There are 3 nested groupings, the coarsest first. Each group lies inside one group of the grouping before and may be the whole of it. The rows also spread widely along 8 directions, which tell nothing about the answers.
In the rows, zero is written as 128.
Some rows, each with its group in each grouping after it:
[143 160 117 154 115 145  99 116 161 135  73 103 125 111 132 132 125 132
 124  95 119 122 143  53 150 104 142 158 140 114 138 172  76 119 127 118]	k296 k880 k361
[140 139 113 140 106 152 134 148 148 143 150 129 161 101 159 113 122 103
 117  47 140 181  87 114 154 156 121 159 156 163 104 136 108 163 108  83]	k296 k766 k330
[ 75  96 119  67 196 204 169 207  95 108 143 165 117 199 107 125 152 116
 127 112  84 106  90 123 129 144 142  64   9 156 168  63 248  88 135  30]	k179 k728 k84
[133 103 161 130 131 160 148 159 123 115 132 147 151 129 137 131 129 108
 111  83 120 131 119 115 146 141 127 125 127 147 121 119 146 141 124  93]	k296 k145 k556
[ 93 130 152  84 174 138 131 147 125 103  93 122 103 167  71 106 117 100
 128 115  82 126 130  52 154  90 164  53  77 140 194 114 135  81 163 186]	k296 k766 k740
[135 129 159 113 149 122 158  79 132 134 134 150 130 163 117  94 119 121
 120 146  91  98 168 133 123 111 152 108 146 135 131  91 110 103 135 186]	k296 k145 k24
[126 113 168 144 152 143 162 118 140 125 145 164 138 157 126 109 135 127
 121 107 118 109 149 145 123 132 135 125 134 163 122 103 134 143 120 123]	k296 k145 k418
[106 114 129 119 176 143 113 229 136 110 124 146 124 141  99 131 143 134
 129  79 133 158  73 103 148 128 130  91  64 183 180 138 167 126 138  78]	k296 k880 k480
[117 131 174 138 166 145 171 127 150 137 155 178 147 174 106 114 137 132
 107 113 131 110 157 168 109 148 133 127 131 197 122 107 147 145 114 127]	k296 k766 k993
[123  86 160 129 135 150 140 148 109  83  91 119 123 143 121 154 135 141
 110 158 119  63 162  90 149  78 142  99  77  77 163 132 160  60 138 126]	k179 k728 k733
[131 149 106 150 155 106 116 142 157 136 117 125 122 134 122 107 139 158
 126 134 159 124 142 107 130  97 140 124 119 141 173 132  92 114 137 141]	k179 k704 k444
[140  71 161 130 117 117 160  79  98 110 152 139 131 150 157 100 124 130
 124 181 113  71 167 158 138  87 139 102 118  74 127  91 143  81 115 170]	k179 k878 k815
[144  96 194 142 111 129 142  94 123 100 103 128 129 128 130 131 115 114
 116 138 106  86 185  97 155  94 150 115 139  92 133 143 110  90 132 192]	k296 k880 k242
[153  92 116 162  97 124 131 101 124 127 143 113 145 116 184 116 144 156
 122 147 144  99 137 147 142  99 126 157 131  78 113 127 126 102 100  96]	k179 k878 k809
[139 103 156 112 144 152 162 164 121 128 155 162 162 150 121 140 128 123
  86 116 122 126 118 168 128 152 122 125 129 167 108 112 165 121 108 105]	k296 k766 k993
[185 170  77 135 129  77  79 183 159 148 120 107 161  78 112 137 115 145
  83 112 163 193  82 108 151 112 116 151 193 155 146 174  44 123 130 145]	k296 k145 k24
[157 109 118  93 136 112 143 107 107 138 156 139 148 143 126 108 115 133
  97 170  87 116 121 165 136 110 133 110 153 121 111  94 116  80 118 172]	k296 k145 k418
[136 119 157  87 134 156 159 133 108 122 134 150 153 143 119 111 102  79
  99 104  85 144 126 107 149 143 139 101 149 144 118  96 131 123 137 149]	k296 k145 k556
[104 101 149 109 143 163 169  36 120 141 144 152 103 189 154  71 140 126
 159 144  53  59 167 147 122 108 162 104  87 109 113  60 151  85 112 139]	k296 k880 k361
[182 159  97 159 109  99 115  60 160 159 117 108 149 116 144 130 127 176
  94 172 120  90 170 137 120  94 132 186 206 102  94 151  43  96 108 163]	k296 k145 k418
[135 124 114 141  91 182 137  93 137 141 134 125 145 116 186 114 132 119
 137  77 101 122 122 113 145 146 133 176 138 107  75 123 121 133  97  64]	k296 k880 k480
[123 112 144 126 112 161 138 142 130 115 125 119 137 110 151 114 116  84
 129  55 117 161 104  77 170 131 139 120 124 131 133 130 124 138 127 113]	k296 k766 k330
[144  47 172 188 121 118 164  90 122 117 183 159 143 141 188 117 166 175
 130 150 135  56 154 220 124 109 119 148 122 120  90 100 154 115  81  99]	k296 k145 k418
[135  96 144 125 119 163 141  94 120 120 107 123 130 154 144 147 140 152
 117 160  81  54 159 123 130 106 144 142 104  80 106 125 145  64 112 110]	k296 k880 k480
[108  61 160 169 128 158 141 146 126 105 149 148 125 133 174 117 165 142
 158  83 133 102 111 148 144 122 126 126  67 127 127 118 179 128 102  53]	k296 k880 k480
[106 157  87 113 153 184 157 102 146 161 129 140 123 185 141 103 147 147
 132 124 102  93 149 123 104 139 150 149  94 135 115  81 144 107 117  62]	k179 k704 k444
[117  76 135 129 134 163 144 139 116 111 128 130 126 155 154 136 154 150
 128 121  97  77 119 131 135 114 136 128  76 100 119 111 179  82 112  55]	k296 k145 k24

New rows. What belongs after each?
[120 105 150 120 143 176 163 113 125 122 121 143 133 178 134 140 147 145
 114 134  84  63 154 133 118 130 141 139  99 115 105 101 171  87 117  74]	k296 k145 k24
[121 132 128 155 197  58 119 135 157 137 158 155 108 154  98  75 150 174
 144 144 144 124 123 167 114  83 138  86 117 192 190 107  96 126 132 183]	k296 k145 k418
[140 157  90 118 124 162 150  95 139 162 139 133 151 154 149 107 130 136
 108 132 110 116 138 137 114 143 134 169 148 122  97 100 122 119 108  80]	k179 k878 k809
[168  95 115 137  92 119 129  62 115 144 147 121 140 118 182 111 134 152
 121 163  97  88 137 162 145  98 131 148 145  77  89 119 101  76  92 142]	k296 k880 k361
[144 135 124  77 128 143 147 109 113 139 137 136 148 137 123  98  99  90
 104 121  74 145 121 104 148 129 145 105 159 126 116  89 104 105 136 169]	k296 k145 k556
[140 145  93 153 106 114 106  98 152 155 153 124 131  84 175  66 123 115
 156  66 132 183  93 113 156 120 133 145 161 136 123 126  62 158 112 134]	k296 k880 k480
[180  75 116 147 112 101 111 160 114 116 142 116 160  99 158 160 143 172
  88 158 141 107 100 165 150  99 109 146 137  97 113 151 126  75 100 103]	k296 k145 k24
[124 134 127 132 144 136 132 103 143 138 119 135 116 153 125 109 137 141
 136 128 101 102 147 114 126 107 152 125 113 128 137 120 117 100 121 136]	k296 k880 k242
[ 97  78 141 110 136 180 159 142  98  95 129 133 121 152 149 112 142 113
 141 116 100  90 123 109 151 108 146  91  53  95 144  83 192  86 127  80]	k179 k728 k733
[147 150 138 100 116 138 133  96 130 130 101 118 139 121 117 108  92  84
 106 111  83 142 145  61 155 115 152 117 176 112 128 120  74 114 146 190]	k296 k145 k556
[109 109 162 132 134 198 146 152 132 109 101 139 133 148 134 146 137 112
 127  77 103 106 134  85 141 144 138 138  91 127 120 133 165 123 123  61]	k296 k880 k480
[128  94 121 117 131 135 122 145 117 115 120 111 130 130 134 136 134 141
 109 132 109 108 109 113 152  99 134 113  96 103 139 133 141  75 119 119]	k296 k766 k993
[129 169 132 157 184 130 134 165 178 161 139 178 136 166  93 123 155 166
 116 105 148 127 134 159  98 150 123 144 127 230 145 136 127 160 115  91]	k296 k880 k361
[112  90 139 119 136 142 161  96 112 122 156 141 122 158 159  77 134 119
 148 132 111 107 135 141 138 108 145 100  90 107 141  74 159 109 120 118]	k179 k878 k809
[157 115 126 149 118 113 108 158 130 109 106 107 141 110 132 149 128 146
  98 150 155 112 136 101 146  87 125 138 132  93 153 161 114  97 127 127]	k179 k878 k815
[137 109  87  59 155 133 130 156  93 136 138 129 137 156 111 120 126 136
 102 161  66 119  85 133 140 115 137  90  99 118 132  89 152  57 128 122]	k296 k145 k556
[ 86 152 135 110 195 158 165  92 150 150 136 166 107 209  99  78 142 135
 149 118  75  92 155 130  97 126 158 103  97 177 143  69 142 125 133 125]	k296 k145 k418
[136  53 183 166 121 119 165 160 109  99 192 171 155 119 172  99 138 109
 130 101 175 139 116 187 148 132 110 107 116 147 132 102 170 161 105 107]	k179 k878 k815
[135  81 112 138  94 148 117 117 113 118 136 108 126 103 187 113 139 126
 146  95 105 124 100 112 165 107 137 133 101  81 114 128 132  95 104  87]	k296 k880 k242
[132 110 172  63 155 139 165 144  97 111 142 156 143 156  93 101  92  67
 101 121  77 150 123 109 155 132 148  64 131 147 148  82 138 101 154 195]	k296 k145 k24
[153 158 127  86 152 146 174  90 123 149 132 152 155 179  97 127 119 142
  79 203  89  75 184 160 101 124 143 129 155 130 110  89 123  70 127 168]	k179 k728 k733
[151 117 131  97 108 133 132 110 108 111  98 102 136 123 128 123  96 103
  99 158 101 120 149  71 161  90 149 110 139  67 145 124 108  74 143 177]	k179 k878 k809
[129  92 199 130 140 147 167  99 120 101 120 147 133 155 118 121 117 107
 114 129  95  86 180 116 140 109 145 105 135 124 128 106 132 110 136 175]	k296 k145 k418
[132 142 123 130 156 157 154 138 151 150 146 160 151 163 126 125 145 145
 111 106 117 113 125 160 106 155 126 157 132 173 103 107 144 134 111  62]	k296 k145 k24
[137 140  97  83 143 135 128 119 123 143 119 113 136 152 107 126 123 138
  98 159  80 109 124 109 135 104 148 114 122 115 128 115 119  58 128 152]	k296 k766 k740
[147 130 113 180 130  83 105 100 162 142 132 112 129 116 143 122 156 188
 120 147 152  94 146 145 130  78 131 152 140 124 135 152  78  98 105 147]	k296 k766 k740
[156 192  46  69 117 185 116 199 135 155 102 107 173 105 121 145  94  84
  73  71 120 211  73  49 158 172 126 157 156 143 117 142 104 127 140  67]	k179 k704 k444
[151 151  85 113 175  75 125 125 141 171 169 154 141 155 107  91 141 177
 107 173 117 129 110 191 106 111 130 117 149 176 137  95  94 102 119 160]	k296 k145 k556
[153 115 156 151 130  85 138 103 140 134 154 140 147 121 129 108 125 143
 103 148 143 121 151 165 138 101 131 123 169 144 131 129  85 114 114 201]	k296 k766 k993
[147 123 107 134 157 101 126 119 140 159 163 151 137 151 130 109 151 184
 121 169 121 100 123 195 112 112 128 133 126 153 125 112 121  92 102 132]	k296 k880 k480
[195 172  22 130 127  82  79 133 152 180 134  99 161 103 132 146 137 206
  75 182 128 128  94 163 118 104 113 187 187 120 100 160  52  76  98 111]	k296 k145 k418
[153 252  54 149 158 103  97 119 204 193 107 125 142 133  93 108 125 165
 104 129 160 153 145 102  93 125 133 185 199 181 146 158  31 160 134 132]	k179 k878 k815
[165 159 132 137 115 135 147  70 149 167 142 153 156 137 140 107 118 127
 105 129 111 118 163 153 123 142 133 166 191 151  85 119  78 134 106 152]	k296 k880 k361
[130 106 114 115 120 154 134 136 115 128 138 128 142 123 153 112 129 112
 123  90  98 139  95 108 152 131 133 126 121 120 114 108 133 118 116  87]	k296 k145 k556
[135 185 113 103 144 154 136 133 154 146  99 127 143 145 101 111 103 101
 102 103 120 157 142  70 133 136 143 135 157 147 149 123  97 139 147 134]	k179 k878 k809
[123 176  66 112 143 164 125 148 155 154 115 121 133 139 131 111 130 127
 119  95 129 152 112  86 130 139 140 148 120 145 134 116 110 126 134  74]	k179 k704 k444
[124 135 143 102 148 166 154 141 121 109  96 134 134 160  99 142 122 124
  97 151 104  84 165  91 129 108 149 108 104 116 150 117 148  80 144 131]	k179 k728 k733
[140 150  83 184 101 135  98 157 174 151 138 113 152  72 174 121 143 139
 126  33 178 183  77 110 153 138 110 189 157 156 113 171  81 178  95  48]	k296 k766 k993
[164 179 117 141 148 148 136 152 158 144 102 138 163 141 101 177 134 166
  62 160 146  93 172 129 105 132 122 178 163 150 121 156 114 108 119 101]	k179 k728 k84
[137 137 105 106 131 158 128 132 123 126  92 110 136 151 119 145 122 138
  99 159 101  90 145  90 131 107 138 138 113  84 131 134 135  73 131 103]	k179 k878 k815
[150  79 119 117 100 130 136 132 101 121 175 127 150  92 177  89 113  91
 128  84 114 176  74 136 177 126 124 112 140 117 112  97 119 129 112 126]	k296 k145 k418
